The rows of a group lie close to one hidden flat surface of 7 dimensions, which may be shifted away from zero. Surfaces can cross.
(in the rows, 128 means zero)
Known rows, each followed by its group:
[184 158 109 107 116 147 180 177 117 143 138  71 145 133 136 100 170 156
  82]	(7)
[146 144 102 128 106  66 180 157 117  70 102 146 139 119  75 119 106  81
 124]	(1)
[133 134 127 126 130 127 130 144 139 130 131  98 130 137 124 121 136 127
 105]	(5)
[134 186 164 137 146 172 164 128  87  89 142 123 136 113 103 134 148  73
 140]	(2)
[164 121 109 153 109 166 170 135 108 134 133 107 163  94 134 179 141 223
 132]	(7)
[144 117 126  91 132  66 116 134 140 145 138 115 136 135 119  79  79 105
  78]	(5)
[ 70 116 140 128 118 185 104 125 120 129  84  57 150 155 119  79 174  72
 103]	(0)
[164  93 115 107 129  71 200 175 176 126 138 135 111 138 134 114 126 111
  86]	(4)
[189 152 109  89 123  81 136 153 107 145 155 184 116 132 143 103 106 150
 133]	(4)
[102 111 166  95 117 127 108 162 119 129 112 124 143 169 115  85 128  57
  76]	(0)
[166  87  78 143 112 124 182 154 170 155 128 113 122 122 164 157 160 221
 124]	(1)
[112 198 163 128 137 161  29 151 103 121 157 123 117 166 119 174 144 139
 125]	(7)
[119  96 182 127 134 170 161 131 117 129 136 190 118 129 149 164 144 109
 147]	(7)
[143 124 151 126 135 127 184 128 120 109 134 149 134 108 118 132 121  99
 128]	(3)
[114 106 129 145 138 123 139 160 186 119 135 132  86 158 145 172 164 132
 127]	(7)
[102  99  94 136 133 107 110 108 180 146 111  71 114 134 139  97 130 132
 116]	(2)
[ 77 114 183 126 156 119  88 121 161 122 147 135 104 156 127 136 112  56
 106]	(6)
[106 163 115 165 118 148 116 151 130  84 109 101 126 141 100 174 163 133
 144]	(6)
[107  84 115 116 110 121 102  80 102 156  97 117 168 106 123  79  83 140
 125]	(8)
[100  57 158 123 128 129 114 103 137 155 123 176 130 127 150 137 101 133
 130]	(2)
[140 102 102 149 158 154 182  83 169 162 141 125  94  96 185 128 159 171
 170]	(8)
[139 108 132 126 144 135 222 138 164 124 128  87 118 119 133  91 160  77
  95]	(1)
[123 119 156 133 141 131 172  76  90 105 121 162 153  78 108 115  87  81
 154]	(4)
[ 76 134 136 156 157 170 111  86 164 131 125  72 108 128 137 120 162  94
 137]	(3)
[122 112 101 125 109 140 128 103 100 143  95 126 149 119 130  84 132 135
 149]	(8)
[153 153 175 114 155 179  83 131 111 172 194 149 115 134 172 175 132 189
 122]	(1)
[119  54  76 132  66 137 135 154 127 149  63 105 166 148 137 111 156 192
 116]	(1)
[ 95  62 167 122 151 145 107  58 142 180 138 106 154  98 151 105  77 127
 106]	(8)
[163 114 129  92  99 132 121 141  69 158 123 175 164 126 140 105 104 169
 122]	(6)
[112  68 113 145 118 128 183 159 187 118 101 137  97 149 147 144 179 124
 133]	(2)
[101  75 143 160 149 157 121 111 192 158 150 109 102 131 170 189 144 180
 125]	(7)
[ 78 132 184 114 138 139  61 128 116 120 130 187 103 169 127 137 129  61
 140]	(3)
[139 121 101 142  91 180 113 131  90 148 105 122 158 124 144 150 157 213
 150]	(3)
[126 101 134 120 137  87 108 124 157 140 142 152 116 131 134 144  88 139
 116]	(0)
[ 89 113 178 132  96 168  34 132  66 126 112 178 168 144 112 189 106 157
 141]	(0)
[167 168 111 133  99 166 158 191 105 112 126  82 154 137 114 152 178 171
 103]	(2)
[168 157 118 115 127  94  95 127 105 140 154  91 169 107 106 129  71 176
  88]	(7)
[ 89 122 148 137 147 157 118 119 157 127 128 125  96 148 146 134 163  94
 141]	(4)
[130  65 176  92 130  93 159 160 153 139 138 166 124 150 136 109 101  77
  75]	(4)
[ 74 147  91 170 146 120  84  87 180 113 109  56 101 130 116 126 144 109
 149]	(0)
[115 102 135 131  97 188  72 101  69 168 109 131 178 118 142 141 121 205
 142]	(6)
[123 101 116 155 148 140 171  84 159 138 133 111 119  89 146 139 127 146
 151]	(2)
[165 176 178 122 172 135 191 160 145 105 191 156  87 125 134 162 147  89
 118]	(5)
[133  66 177 101 115 202 167 137  96 173 123 136 168 126 164 108 150 142
  95]	(1)
[146 140 119 141 129 111 142 133 130 112 134 142 123 115 118 159 119 151
 142]	(0)
[124 183 172 131 140 180 127 160 101 100 149 150 112 147 122 160 175  93
 140]	(8)
[144  72 141 116 110  83 124 144 127 132 133 217 135 129 130 172  74 169
 131]	(3)
[111 139 124 119 144  86  87 112 156 128 135  93 122 137 113 100  94  94
 101]	(6)
[109 146 112 182 136 160 121  83 122 105 119 111 131  93 117 181 135 164
 182]	(5)
[108 193 142 133 144 104  97 129 119  80 132 131 110 137  86 130 116  53
 140]	(0)
[ 98 117 185 122 130 167  89 106  88 137 131 126 169 121 114 135 102 115
 109]	(8)
[127 212 157 142 170 148 127 115 121  95 166 109 102 116 110 142 139  75
 142]	(1)
[190  96 118 122 129 104 199 118 121 147 152 175 135  83 150 146  94 189
 138]	(8)
[ 99  83 145 118 122 112 108 138 151 136 117 113 139 147 122 117 112 105
  88]	(4)
[118 125 182 166 143 151 183 120 122  76 135 101 166  83  78 191 102  99
 107]	(4)
[145 137 109 115 143 110 126 101 137 155 143 123 114 119 152  92 117 135
 136]	(5)
[118 128 215 133 163 151 156 123 124 104 165 146 137 110 108 172 100  74
 102]	(0)
[104 122 109 127 108  97 112 125 116 104  88 151 129 139 103 102 116  92
 149]	(3)
[107  98 167  97  95 162 112 191 107 131 105 188 123 194 142 120 178  85
 112]	(5)
[143  87  91 124  87  75 117 133 111 129  96 177 152 121 117 133  85 174
 144]	(3)
[105 115 142 135 145 120 117  91 136 126 127 123 126 114 121 120 103  99
 133]	(3)
[130  39 141 111  79 142 116 170 125 165 107 134 179 149 141 153 119 199
  73]	(4)
[ 77 128 139 123 149 119  84  72 133 136 115  90 133 123 116  63  97  53
 122]	(2)
[171 139  75 132  96 108 176 161 116 108 105 133 136 123 120 132 150 173
 144]	(8)
[ 93 120 149 135 137  77 120 147 169  85 121 138 107 149  91 148 106  58
 109]	(5)
[ 99 115 142 169 129 152 101 128 141 110 132 162 110 132 133 222 143 173
 167]	(7)
[ 87  67 113 127 153 134 131  71 181 169 113 141  81 129 183  77 151 101
 163]	(6)
[118 104 107 162 152 123 179 111 197 123 127 111  85 117 152 147 159 129
 152]	(2)
[119 172 119 139 100 160  99 144  76  96  97 132 147 136  99 137 154 126
 157]	(0)
[106 151  98 151 109 167 124 149 129 106  95 104 115 154 126 135 199 127
 161]	(7)
[170 101  66 145 109 101 225 141 154 120 107 114 129  98 134 123 144 175
 135]	(4)
[149 207 121 125 139 145 114 131  98 117 146  51 150 118 101 106 134 122
 102]	(2)
[140 133 153 112 110 191  92 146  77 164 142 147 152 141 154 151 151 190
 130]	(3)
[124 156 112 153 138 152 107  82 114 133 133  80 144  95 125 135 121 165
 148]	(5)
[133 100  88 147 116  80 173 167 189 102 112  95 117 140 112 140 138 129
 100]	(5)
[ 85  95 147 127 133 130  59 110 153 156 129  83 141 143 132 126 107 132
  88]	(6)
[ 88 111  67 154  88 135  86 123 136 124  64  76 144 146 116 109 160 153
 142]	(1)
[162 153 113 142 121 118 212 171 136  84 126 112 127 118 103 142 154 110
 118]	(1)
[156 125  95 135  87 145 136 156  95 129 108 115 166 124 124 148 144 203
 128]	(6)
[134 138 133 128 117 104 137 194 153  92 130 121 118 161 105 160 145 105
  95]	(6)
[127 173  67 147 109  75  65 134 132 101 111  99 132 136  89 140 109 159
 143]	(8)

New rows, each followed by its group:
[118 131 123 187 124 163 180 145 149  76 117 127 116 113 112 222 175 157
 168]	(5)
[120  85 143 129 106 161 151 120 100 134 102 144 165 115 126 133 125 140
 128]	(2)
[124 104  96 160 111 134 176 146 155 106  97 127 114 131 129 155 173 142
 155]	(7)
[134 167  68 124 105  69  81 128 112 108 101 129 129 140  99  95 106 127
 151]	(8)
[126  87 143 120  95 132 141 105  64 122  92 182 177 103 111 116  86 126
 144]	(1)
[129 142 158 135 130 170 116 149 117 125 148 148 121 140 137 186 154 154
 136]	(7)
[137 143 174 121 147  93 130 131 117 100 160 149 140 108  93 151  67  91
 102]	(5)
[123 180 119 137 136 150  97 135 127 124 139  84 123 138 121 133 154 130
 125]	(2)
[128 141 151  90 143  99 118 126 117 132 138 161 112 143 129  76 107  60
 122]	(8)
[172  94  76 119 122  75 206 168 190 138 131 124  97 137 157 109 149 153
 107]	(5)
[108 135 115 136 117 120 116 164 154 104 110 116 107 165 118 138 161 100
 124]	(6)
[139 207 149 132 154 128 102 140 117  98 164 127 106 131 109 158 127 105
 138]	(1)
[117 178 156 118 125 159  88 160  97 106 135 155 113 165 116 145 160  96
 136]	(7)
[111 133 166 118 144 199 161 131 117 136 129 137 113 139 155 108 190  78
 140]	(8)
[135 168 125 129 114 196 118 134  76 135 118  92 157 129 130 118 170 153
 135]	(7)
[134 119 120  79 101  98 119 174 115 138 105 132 137 173 122  56 132  81
  86]	(0)
[187 140 103 127 126 131 197 154 128 128 144 164 106 116 153 146 159 171
 155]	(4)
[131 128 130  93 115  91 126 152 115 124 113 135 136 150 110  74 111  74
  94]	(8)
[146 140 153 143 133 149 177  85  66 104 130 173 163  67 108 146  96 128
 170]	(4)
[135 180 141 123 132 166 133 137  87 111 132 169 112 137 133 130 168 102
 168]	(8)
[118 148  78 137 119 103 102 119 142 122 106  78 123 132 115 102 136 132
 134]	(6)
[131  87 116 153 127 167 158 101 140 158 130  91 150  96 154 154 138 201
 130]	(7)
[156 136 126 122  88 115 143 174  76  94 109 172 164 130  89 152 112 139
 123]	(1)
[159 123 101 110 102 135 127 133  99 158 121 106 164 118 138 104 123 186
 112]	(3)
[163 116 108  99 103 115 110 156 103 159 131 165 139 142 149 126 120 193
 123]	(4)
[127 105  97 120 110 147 147 160 157 143 105 124 101 164 163 107 196 141
 133]	(5)
[ 98 159 154 116 115  80  33 166 114  91 124 174 120 177  83 151  95  80
 121]	(0)
[135 166  96 165 161 122 158  57 136 113 139 106 116  69 122 128 113 131
 181]	(6)
[ 78 170 137 164 162 142  25  76 148 125 149  92 105 127 122 167 115 138
 155]	(8)
[120 137 151 162 136 202 150  69  78 125 124 115 165  74 121 153 130 150
 168]	(3)
[108  83 153 152 146 134 120 112 170 142 148 144 111 122 147 196 116 167
 133]	(7)
[138 115  96 124 109 101 117  64  81 141 104 113 186  76 104  84  56 158
 138]	(3)
[108 134 170  98 147 154  93 131 125 154 149 109 122 158 143  93 138  82
  90]	(1)
[160 131 160  94 136 105 141 132  96 136 153 177 134 116 127 106  87 105
 116]	(0)
[135 123  51 137 146  62 148  98 196 143 120  59 100 117 138  66 121 125
 122]	(6)
[133 101 152 138 157 166 190  84 140 151 149  99 139  85 150 119 129 126
 121]	(0)
[142 118 106 100 115  90  97 146 130 154 127 137 127 150 140 100 110 146
 111]	(4)
[152  97 130  98 136  91 149 186 190 150 155 127  92 167 157 120 142 125
  70]	(3)
[112 194 137 160 120 207 133 138  81  84 106  80 155 125  94 147 187 104
 145]	(1)
[159 135  70 136 125  87 171 135 156 124 122  90 123 114 124 111 128 155
 123]	(6)
[163  92 114 114 116 108 132 159 145 164 144 153 125 138 162 150 122 204
 110]	(1)
[136 140 142 113 100 142 102 144  69 122 117 170 156 133 117 136 116 141
 139]	(0)
[115  87 150  99 155  86 102  99 166 165 149 132 115 131 149  84  79  94
  97]	(0)
[144 126  93 100 131 143 139 142 153 173 129 120  86 160 187  67 191 137
 134]	(5)
[113 108 140 118 137  86 132 162 180 118 129 113 111 158 117 116 121  77
  79]	(0)
[115 104 110 109  98  99  61 143 120 145 107 162 132 161 132 118 114 153
 130]	(3)
[104 107 118 132 125  71  72 136 170 123 125 144 108 154 120 158  97 139
 119]	(0)
[129 118 137 121  93 170 118 105  40 134  96 161 189 102 116 111 113 149
 155]	(8)
[130 186 192 130 135 187 110 146  68 102 153 169 132 132 114 175 146 114
 147]	(8)
[ 63  44 130 127  98 139  60  89 128 166  80 129 159 144 139 102 109 141
 126]	(2)
[148 139 119  72 109  87 113 157 100 136 120 152 132 158 121  47 115  79
 100]	(0)
[150 157 165 128 123 175 150 127  64 117 140 133 168  98 114 147 122 138
 126]	(2)
[ 97  69 180 110 154 158 133  86 142 171 134 115 137 121 156  86 116  83
  98]	(8)
[ 91 137 121 168 137 162  63  64 121 138 126  52 165  95 110 156 100 181
 136]	(6)
[134  83 128  95 121  95 144  94 102 149 111 187 141 113 138  67  85  98
 140]	(4)
[159 172 111 125 152 102 173  98 110 106 141 158 110  92 121 104 111  95
 169]	(4)
[149 122 136  80 114 168 148 195 129 165 132 134 107 186 175  85 207 118
  96]	(5)
[182 171 162  88 133 109 160 221 128 113 173 158 106 171 126 142 150 100
  76]	(7)
[133 122 133 124 123 166 146 143 120 140 127 165 109 145 159 133 176 135
 158]	(5)
[182 181  67 133 118 108 160 117  94 114 126 147 123  97 126 113 131 165
 182]	(0)
[ 80 106 122 145 155 105  96 107 198 133 128  68 103 142 130 118 123  94
 103]	(6)
[133 128 164  94 139 132 123 112 100 143 144 207 110 132 150 103 113  95
 153]	(4)
[146 109  97 123  92 141  98 147 111 160 115 136 144 143 151 141 141 212
 132]	(4)
[125 124 124 111 120 110 148 124 115 124 105 131 135 126 113  76 120  79
 123]	(7)
[ 94 131  90 123 138 101  87 138 193 141 115  56  92 170 137  79 157  98
  98]	(1)
[125 163 112 107 131 112 105 121 110 123 118 155 105 142 130  77 133  83
 158]	(8)
[153  88 131 109 121  94 211 137 127 122 121 158 142 106 122  93 106  98
 114]	(7)
[117 170 111 142 112 168 113 127  95 118 104  53 161 127 103 109 157 127
 119]	(2)
[181 145 134  96 143  86 159 166 146 139 171 108 128 129 128 118 104 133
  70]	(2)
[ 99 114 182 104 152 143 107  87 106 146 139 206 105 126 149 106 106  67
 159]	(6)
[ 89 157 162 125 119 173  57 108  66 123 113 131 157 137 107 121 123 106
 142]	(1)
[135 138 111 126 121 143 117 172 159 141 135  83 113 163 145 135 176 154
  98]	(1)
[ 69  97 140 135 130 138  74 136 177 139 112  81 114 171 131 129 151 105
 100]	(4)
[138  92 174 126 148 123 163 152 164 131 161 106 139 123 130 159 109 129
  65]	(8)
[114 137 185 105 110 188 103 142  57 132 119 144 171 141 115 117 134 101
 112]	(1)
[115 196  79 141 155  66 107 109 169  91 125  90  81 133 100  89 127  65
 149]	(0)
[137 113 141 118 120 176 127 152 123 159 135 111 138 146 161 136 165 169
 104]	(1)
[112 170  61 134  98  85  49 139 118 106  88 128 113 157 102 114 136 138
 164]	(0)
[153 126 148 133 145  79 168 181 183 102 166  90 127 132 101 177 100 125
  55]	(6)
[139  66 181  98 110 191 123 122  77 188 138 178 170 124 173 138 119 187
 114]	(1)
[134  72 124 104 142  90 135  65 137 177 136 148 135  92 156  75  63 135
 127]	(8)
[ 98  63 204 137 154 162 139 109 151 146 153 123 144 115 141 169 102 121
  89]	(0)
[123 155 112 138 130 166 102 115 117 141 129 141 101 136 156 137 167 158
 177]	(4)
[109 160 132 145 110 218 123  99  59 123  96  96 167 108 116 111 169 125
 163]	(0)
[121 161 116 128 158 112 121  77 137 135 138  48 136 101 112  70 100  89
 109]	(2)
[108 108 134 130 153 137 103 121 187 162 149  76 106 148 160 125 144 137
  96]	(7)
[186 170  88 104 112 116 209 162  99 113 113 118 130 122 122  64 161 102
 124]	(0)
[172 143  95 112  98 118  99 148  91 148 134 146 146 129 135 137 115 212
 134]	(4)
[ 95 155 149 126 139 144  84 119 121 119 128 116 118 146 120 113 137  77
 128]	(2)
[151 145  98 139 112  70 186 155 127  71 106 137 134 116  82 130 115 100
 132]	(1)
[146 120 118 161 133 172 187  94 117 132 130 127 137  80 146 167 144 183
 170]	(1)
[114  89 119 117 139 141 170 127 178 156 116  82 107 143 163  74 173  93
 104]	(7)
[151 164 189 119 136 149 131 163  90 107 166 170 140 124 111 182 115 124
 112]	(8)
[103 143 186 137 124 183  85 127  85 119 134 118 168 127 104 168 119 126
 113]	(8)
[ 74 158 169 121 126 184  54 103  76 128 110 123 144 148 113  99 138  67
 139]	(8)
[140 146 131 156 135 111 128 124 131 101 147 159 120 108 113 199 104 164
 155]	(0)
[131 144 120 118 122 119 131 162 138 119 121  84 129 149 113 102 148  99
  90]	(2)
[155 143 112  90 114 101 128 105  69 137 114 203 132 117 131  60  97 101
 167]	(8)
[144 111 137 159 119 188 173 123 105 129 130 147 144  98 146 192 154 196
 160]	(2)
[133 137  81 117 128  97 108 135 159 148 123 125  90 153 152  92 151 133
 137]	(4)
[ 74 115  94 143 119 158 102 116 156 137  83  40 129 155 132  78 181 104
 117]	(1)
[136 155 117 117 130 114 112 158 142 130 135  94 118 151 124 112 144 118
  99]	(7)
[156 132 125 132 140  88 141 125 139 116 154 165 115 109 125 158  95 150
 138]	(0)
[160 177 149 130 154 130 182 143 125  97 164 132 113 113 113 148 135  99
 124]	(1)
[124  87 116 111  55 147 139 199  87 116  59 116 186 167 101 106 163 134
  87]	(1)
[ 79 147 138 153 125 172 102 122 120 103 101  84 138 138 103 137 158  95
 132]	(0)
[145  87 186  96 120 130 144 135  86 143 145 194 160 115 130 138  80 128
 106]	(2)
